There are 3 ways to turn a row about zero (a turn may also mirror it). The second row of each pair is the first, turned, with some noise. The first 30 pairs use one turn. New pairs use 3 turns, one after the other, and a turn may come again.
Known pairs, each followed by its turns in order:
[-24.0  17.0 -22.5  -4.0   2.2 -17.5 -12.3  -1.5   7.7]
[ 17.1  -9.2 -24.5 -11.1  -7.0 -17.9   8.4 -11.1   7.6]  Z_858

[  3.7   2.4  -8.9   6.9  11.9   3.3   3.7 -26.5  19.8]
[  0.3   6.4   2.2  -9.8   3.1 -17.5 -25.8  10.3  12.5]  Z_858

[ -0.5  -0.4   4.6  23.1  42.8  -5.4  -2.3  15.6 -20.3]
[-19.1   1.8 -12.4 -22.1 -35.2  -3.7 -30.6  17.7  -5.0]  Z_314

[  4.3  -8.8   9.7   8.5  -1.9 -37.7  11.5   3.1  -0.4]
[ -5.4 -24.9  -9.5 -27.1  -6.0  13.5  -3.1   8.1 -13.5]  Z_858

[ -1.6  12.4  -4.7 -36.3 -41.4  -6.1 -20.8  -2.1  10.9]
[ 14.9 -19.3 -10.0  37.6  38.2  -0.3  20.5  -2.5   3.6]  Z_314

[-13.2  -7.8 -20.9 -10.6   6.5 -11.6   3.2   7.2  -8.5]
[ -0.3  16.0  -3.6  -2.4  18.0  -2.5 -19.7   2.6 -11.6]  Z_283

[ -4.0   0.1 -31.8  -5.2  19.6 -18.8 -20.0  18.2  26.5]
[-15.5 -11.1 -37.4  -1.8 -14.6 -24.2  12.9   1.6  29.3]  Z_858

[  3.6 -10.7  23.4  -5.2 -36.1  21.7 -27.5  -3.7  -0.1]
[  5.7 -29.1   1.0  -6.3  38.0 -16.6  14.4 -10.6 -26.4]  Z_314

[  1.8  16.6  21.2 -16.6 -14.0  24.0   2.6   8.3  -0.3]
[-10.9 -27.5   4.8   7.4   4.5   3.6  -4.1 -27.0   7.8]  Z_283

[  8.0  -6.4  25.8   2.4  10.1  -0.8   3.5 -10.0  15.3]
[ -7.9   6.2   1.8  -5.4 -19.2 -12.6  13.1 -16.5  19.5]  Z_283

[ -2.0  19.6  31.0   4.4  15.7  -7.6 -28.7 -14.2 -10.8]
[-10.2  14.2  28.9  -1.3 -24.5  17.3  14.3 -21.7  -9.6]  Z_283

[ -3.3  -5.2  -1.1 -33.7 -27.3 -14.8 -12.0  -0.3  -4.5]
[ 13.0   7.7 -17.4 -13.9  13.7   5.9  30.9  13.5  -4.0]  Z_858

[  3.5  -3.2   8.1  -2.6  12.9  13.3 -10.6   7.1  13.5]
[  9.0   1.7  -8.5  -9.6  -0.6   2.4  12.5 -19.5   7.2]  Z_283

[  4.4 -12.7  -8.6  -0.2 -15.3  27.7   4.1  -7.7  -7.0]
[13.1 10.1 21.1 14.2  6.5  8.4  4.0  5.6 14.6]  Z_858

[  6.2 -19.6  -4.7 -23.7  -0.2  42.8   6.1  16.8   3.2]
[-20.4  10.1 -13.3 -19.4  38.6 -10.9   0.2 -21.0  16.3]  Z_314

[ 17.6   0.6  -6.1   8.5   3.3  23.6  -8.0 -18.7  15.9]
[ 16.4  -3.6 -13.2   5.2 -16.1  17.3   8.4  -4.8  21.7]  Z_283

[ 21.2  -2.2   4.7   9.9 -13.6  11.4  16.6  28.1 -12.2]
[ -7.4 -29.2   7.8  -8.7  23.1  -9.5  15.3   8.1  15.2]  Z_283

[ -1.6  27.9   8.0 -13.4 -11.5 -16.5  -0.2  12.6  -4.2]
[  5.9 -20.1 -21.3  14.4  -6.6  17.6  13.3   4.4   6.2]  Z_314

[  8.6 -15.7  28.7  12.9  -2.6   0.5  34.5   0.3 -18.3]
[ -7.0 -10.9  33.2  -5.5   6.1  26.1 -15.2  -0.9 -22.9]  Z_858

[  5.7  35.2  28.4   6.0  16.7  16.0   2.4   4.2 -16.8]
[-15.9  28.8  11.6  10.6 -15.2  -0.5 -12.0 -27.8 -29.8]  Z_858

[  6.6  -7.5  17.0   6.1  -9.8 -12.0  22.4   6.6  -4.9]
[ -7.8 -11.7  11.4 -14.0   4.9  25.8  -5.3   1.4 -12.7]  Z_858

[ -4.2   1.9   9.1   4.6  -2.3  41.4 -24.9 -12.7 -11.0]
[-28.8 -10.5   5.0  -1.7  16.1 -20.3  -8.1 -18.4 -22.5]  Z_314

[ -8.3 -12.9   7.6   5.5  -7.3  15.1  -4.9  -1.8  -1.2]
[ -2.2  -1.1   4.4  -9.1   7.6 -16.4   5.3  -9.4  -9.3]  Z_314

[-29.5   0.6  18.8  20.4 -10.3 -40.9  29.2 -12.4  -1.8]
[ 35.4   0.3   2.0  -2.5 -47.6  -4.7  26.3   1.7   0.8]  Z_314

[ 42.8   2.9   3.2  -4.6   6.2  -6.1 -21.5  -2.3  15.1]
[  0.3  12.7 -13.5  14.8   4.6  14.6  39.7 -10.2  13.2]  Z_283

[  3.4  -3.0   1.1  36.0 -19.3  -1.3  17.9 -18.0 -11.2]
[ -1.8 -18.9  11.7   1.9 -20.2   0.3   0.5  35.3   8.9]  Z_283

[  1.4  -4.2  14.7  25.1   0.2  10.1  -1.5 -28.0  19.3]
[  9.8  -4.9  -7.0   1.0 -42.5  -1.4   7.1   4.3  11.7]  Z_283

[  2.6   0.5   1.8  -7.5   0.6 -16.9  12.2  -0.4   1.4]
[ -5.2  -4.6  -1.0 -19.6   2.4   0.3   3.3   4.2  -4.5]  Z_858

[ 26.0   4.7  37.1 -26.8   5.5 -31.4  -5.1  11.3  -1.3]
[ 21.8 -40.9 -15.4  -5.1   2.1  21.2 -18.2  10.2  18.3]  Z_314

[-42.8  -0.7  -1.9 -19.9  42.8 -21.4 -42.8  25.3  42.8]
[ 22.8  20.5 -54.6  32.3  -4.6 -33.2 -57.8   5.2  -5.0]  Z_314

New pairs, each followed by its turns in order:
[ 15.8   4.5  12.6  28.1 -23.2  -7.4   4.0  -2.9   7.3]
[-6.3  0.6 -1.7 24.1 26.4 -9.5 -4.8 -7.5 18.8]  Z_283 Z_314 Z_283

[ 31.8   7.3  34.7  -4.1   8.0  16.5  10.3 -15.3  -0.7]
[  0.2  35.2  16.4 -26.8 -14.9  -4.0 -18.9  11.6 -13.1]  Z_283 Z_314 Z_858

[ -9.1  -6.7   0.0 -24.1 -15.7  10.7 -15.2 -18.4  16.7]
[ 12.6  -4.4 -15.4   1.3  -2.2  31.4  14.0 -13.5  -7.4]  Z_314 Z_283 Z_314

[  0.6  11.1   7.7  -8.3  -1.5 -42.8  14.2 -11.6  11.8]
[14.4  6.5 23.2 -5.8 -3.5 35.8 17.7 -6.9  7.4]  Z_283 Z_314 Z_858

[  4.7   7.5  -2.1 -10.2   3.3  -6.7  13.8 -13.7 -20.2]
[ -9.6  15.0  12.2 -17.2 -11.2  -9.5  -0.5   8.3  -8.8]  Z_314 Z_314 Z_858

[11.7 -0.6 -1.8 30.2 -9.6 -5.1  3.1 -1.1 12.3]
[-10.7  10.5 -11.3   0.2  16.2  15.0  -5.0 -15.6  21.2]  Z_283 Z_314 Z_314

[  7.4 -36.0  13.0 -10.9  -0.6  -1.9 -22.4  42.8 -23.7]
[ 14.2 -19.5  28.1 -34.9   3.2 -23.9 -23.4 -25.0 -21.7]  Z_858 Z_858 Z_314

[ -3.6 -18.4  -5.2   8.2 -12.5   4.8  42.8  10.1 -20.8]
[  6.1 -41.6  16.1  -2.9   6.3  -5.8  13.8  -8.3  26.1]  Z_283 Z_858 Z_858

[  0.0  17.3  -7.4  -1.3   0.2  -3.5  15.5  -8.2 -15.0]
[ 14.3   9.7  14.7 -13.1   4.4  -4.3  -9.0  -1.8   0.8]  Z_858 Z_314 Z_314

[  7.0 -11.3  25.5 -42.8   1.9   9.1   9.5  16.9   1.3]
[ -2.2 -13.7  10.0  30.1  -6.0  31.1  16.3   6.2 -21.0]  Z_283 Z_283 Z_283

[-10.9   2.8  36.1  -9.0  10.6  32.4 -21.3   7.1  -1.1]
[-34.2  -4.7 -28.4  27.6   7.7   6.8   7.1  -1.6 -12.2]  Z_314 Z_283 Z_314

[  9.7  -9.9 -42.8  -4.9  -1.8 -42.0 -16.9  17.6  -3.5]
[ 42.6  -2.1   2.3 -24.7  30.0  10.7 -12.5   7.7 -20.6]  Z_283 Z_858 Z_858

[ -0.3  -5.1 -16.4   1.1  -4.2 -16.7  25.4 -20.9  18.9]
[  8.7  -8.5   2.4   7.0  -5.4  32.4  -1.8 -16.5 -15.3]  Z_314 Z_858 Z_283

[-7.7 12.8 14.2  7.2  7.5 -5.6 12.7  5.6 25.3]
[  8.9   8.6 -22.0  -5.9 -12.6   5.6  23.9   4.2  -9.1]  Z_283 Z_283 Z_314

[-0.7 -0.8 -2.4 -1.0  7.6 15.1  1.5 -3.3 -4.5]
[-10.3  -8.7  -3.5  -2.9   4.6   8.6   5.1  12.1   4.2]  Z_858 Z_314 Z_283

[  5.0  -6.7  24.9   9.6   0.0   2.8  -5.1 -10.9 -21.6]
[-15.3   3.8  -9.9 -18.4  18.7  -7.9 -21.7  -1.6  -3.9]  Z_858 Z_314 Z_283

[ 21.9  -1.3  -4.6 -26.2   7.4 -11.5  20.7  17.6 -10.1]
[ 0.7  9.4 36.9 16.2  7.3 13.0 -6.6 18.3 16.6]  Z_314 Z_283 Z_314

[  4.5 -12.5   1.2   3.6 -15.5   1.3  27.8 -11.7  -4.3]
[-2.0 29.8 10.1 -3.2 10.7 -5.3 -1.2  9.1  3.4]  Z_283 Z_858 Z_314

[  0.6  -3.7 -16.9 -31.3  -0.1  17.9   7.2 -20.4  22.6]
[ 16.7  23.0  -4.0 -17.8  -3.3  37.6 -14.7   0.7   3.9]  Z_314 Z_283 Z_858

[-10.3  39.1   6.7 -26.9   1.3  13.2   8.8  -0.5  -7.2]
[-26.3   5.0 -21.4   6.2 -11.0   8.8  -6.7  35.2   6.8]  Z_314 Z_858 Z_858

[ -3.9 -14.6  18.7   6.4 -14.1  -3.3 -14.3   3.6  41.2]
[ -2.0 -11.6 -16.9  43.0  23.5   2.2   5.2  -1.7  -5.8]  Z_314 Z_314 Z_858

[ -4.8 -18.8  -1.7   8.2  22.7  -1.8  15.4  14.2  -1.0]
[-6.0  4.0 -2.5 20.6 -8.8  2.4 -6.2 15.8 23.4]  Z_283 Z_314 Z_858

[  1.6   6.8  14.4  -5.9  -1.8  -9.8  -4.3   0.5 -14.0]
[-13.1   3.7  -8.8   7.2  -4.9  -0.6  -4.4  14.2  -4.0]  Z_283 Z_314 Z_283

[-13.6  -6.0 -23.7   7.8  11.4   4.1  25.3  33.8   7.0]
[-19.9  26.2  16.3   0.3 -19.2   1.8  13.8 -14.6 -25.1]  Z_314 Z_314 Z_314

[ 29.9 -11.0  -1.6   5.2  -1.7  -5.1  -7.5   2.0  -2.0]
[ -0.8   9.1   4.2 -13.3  16.8 -19.6  -6.6  10.2  -1.5]  Z_314 Z_283 Z_858

[ -5.9  -3.4  40.8  11.2 -27.0  -7.9 -17.7  -0.2 -35.9]
[ 11.6 -24.0  -3.7  23.4   6.4 -50.1 -11.2   7.8   6.2]  Z_283 Z_283 Z_314

[  4.2  -9.9   8.4  18.7  -8.1  -4.8 -22.6  34.1 -18.8]
[ -1.9 -21.6  21.2 -17.8  24.8   9.0 -18.2  -7.1   0.4]  Z_314 Z_858 Z_858

[ -6.2  -3.9  17.4   2.0   4.7   0.9 -27.1   6.5 -16.8]
[  0.0  -3.4 -30.9 -23.4   7.6  -5.1  -8.3   1.1   3.9]  Z_858 Z_283 Z_314

[  8.0 -37.3  -5.8 -10.0   7.8   2.9  -9.0  29.3   3.5]
[ -0.8  15.8 -15.8   3.5 -31.4 -25.0 -23.2  -1.8   0.2]  Z_283 Z_283 Z_858

[ -6.0   3.2 -37.6 -21.9  12.7  -4.1   0.3   4.2 -31.5]
[ 32.8  14.5 -13.9   9.4 -27.8  -4.4   3.3  21.7 -17.5]  Z_858 Z_283 Z_314

[ -7.1  17.9  -2.2  42.8  -2.7   0.5  17.6 -42.8  -6.8]
[-27.4 -32.2  16.8  37.1 -11.4  -5.5   9.7  27.9  -7.4]  Z_858 Z_314 Z_858

[ 19.7  -4.3 -20.0   0.6  42.8  -3.8  -9.8  -8.5   3.8]
[ 18.7  20.3  29.4 -27.5  -8.9  16.3 -11.7  -6.6 -16.0]  Z_283 Z_283 Z_314

[ 2.5  5.5 -2.0 -0.1 -6.1 -8.1 21.1 -2.9 -6.7]
[ 2.2  5.4  1.0 11.6 -7.1  3.6 -6.6 -5.5 17.5]  Z_314 Z_314 Z_283

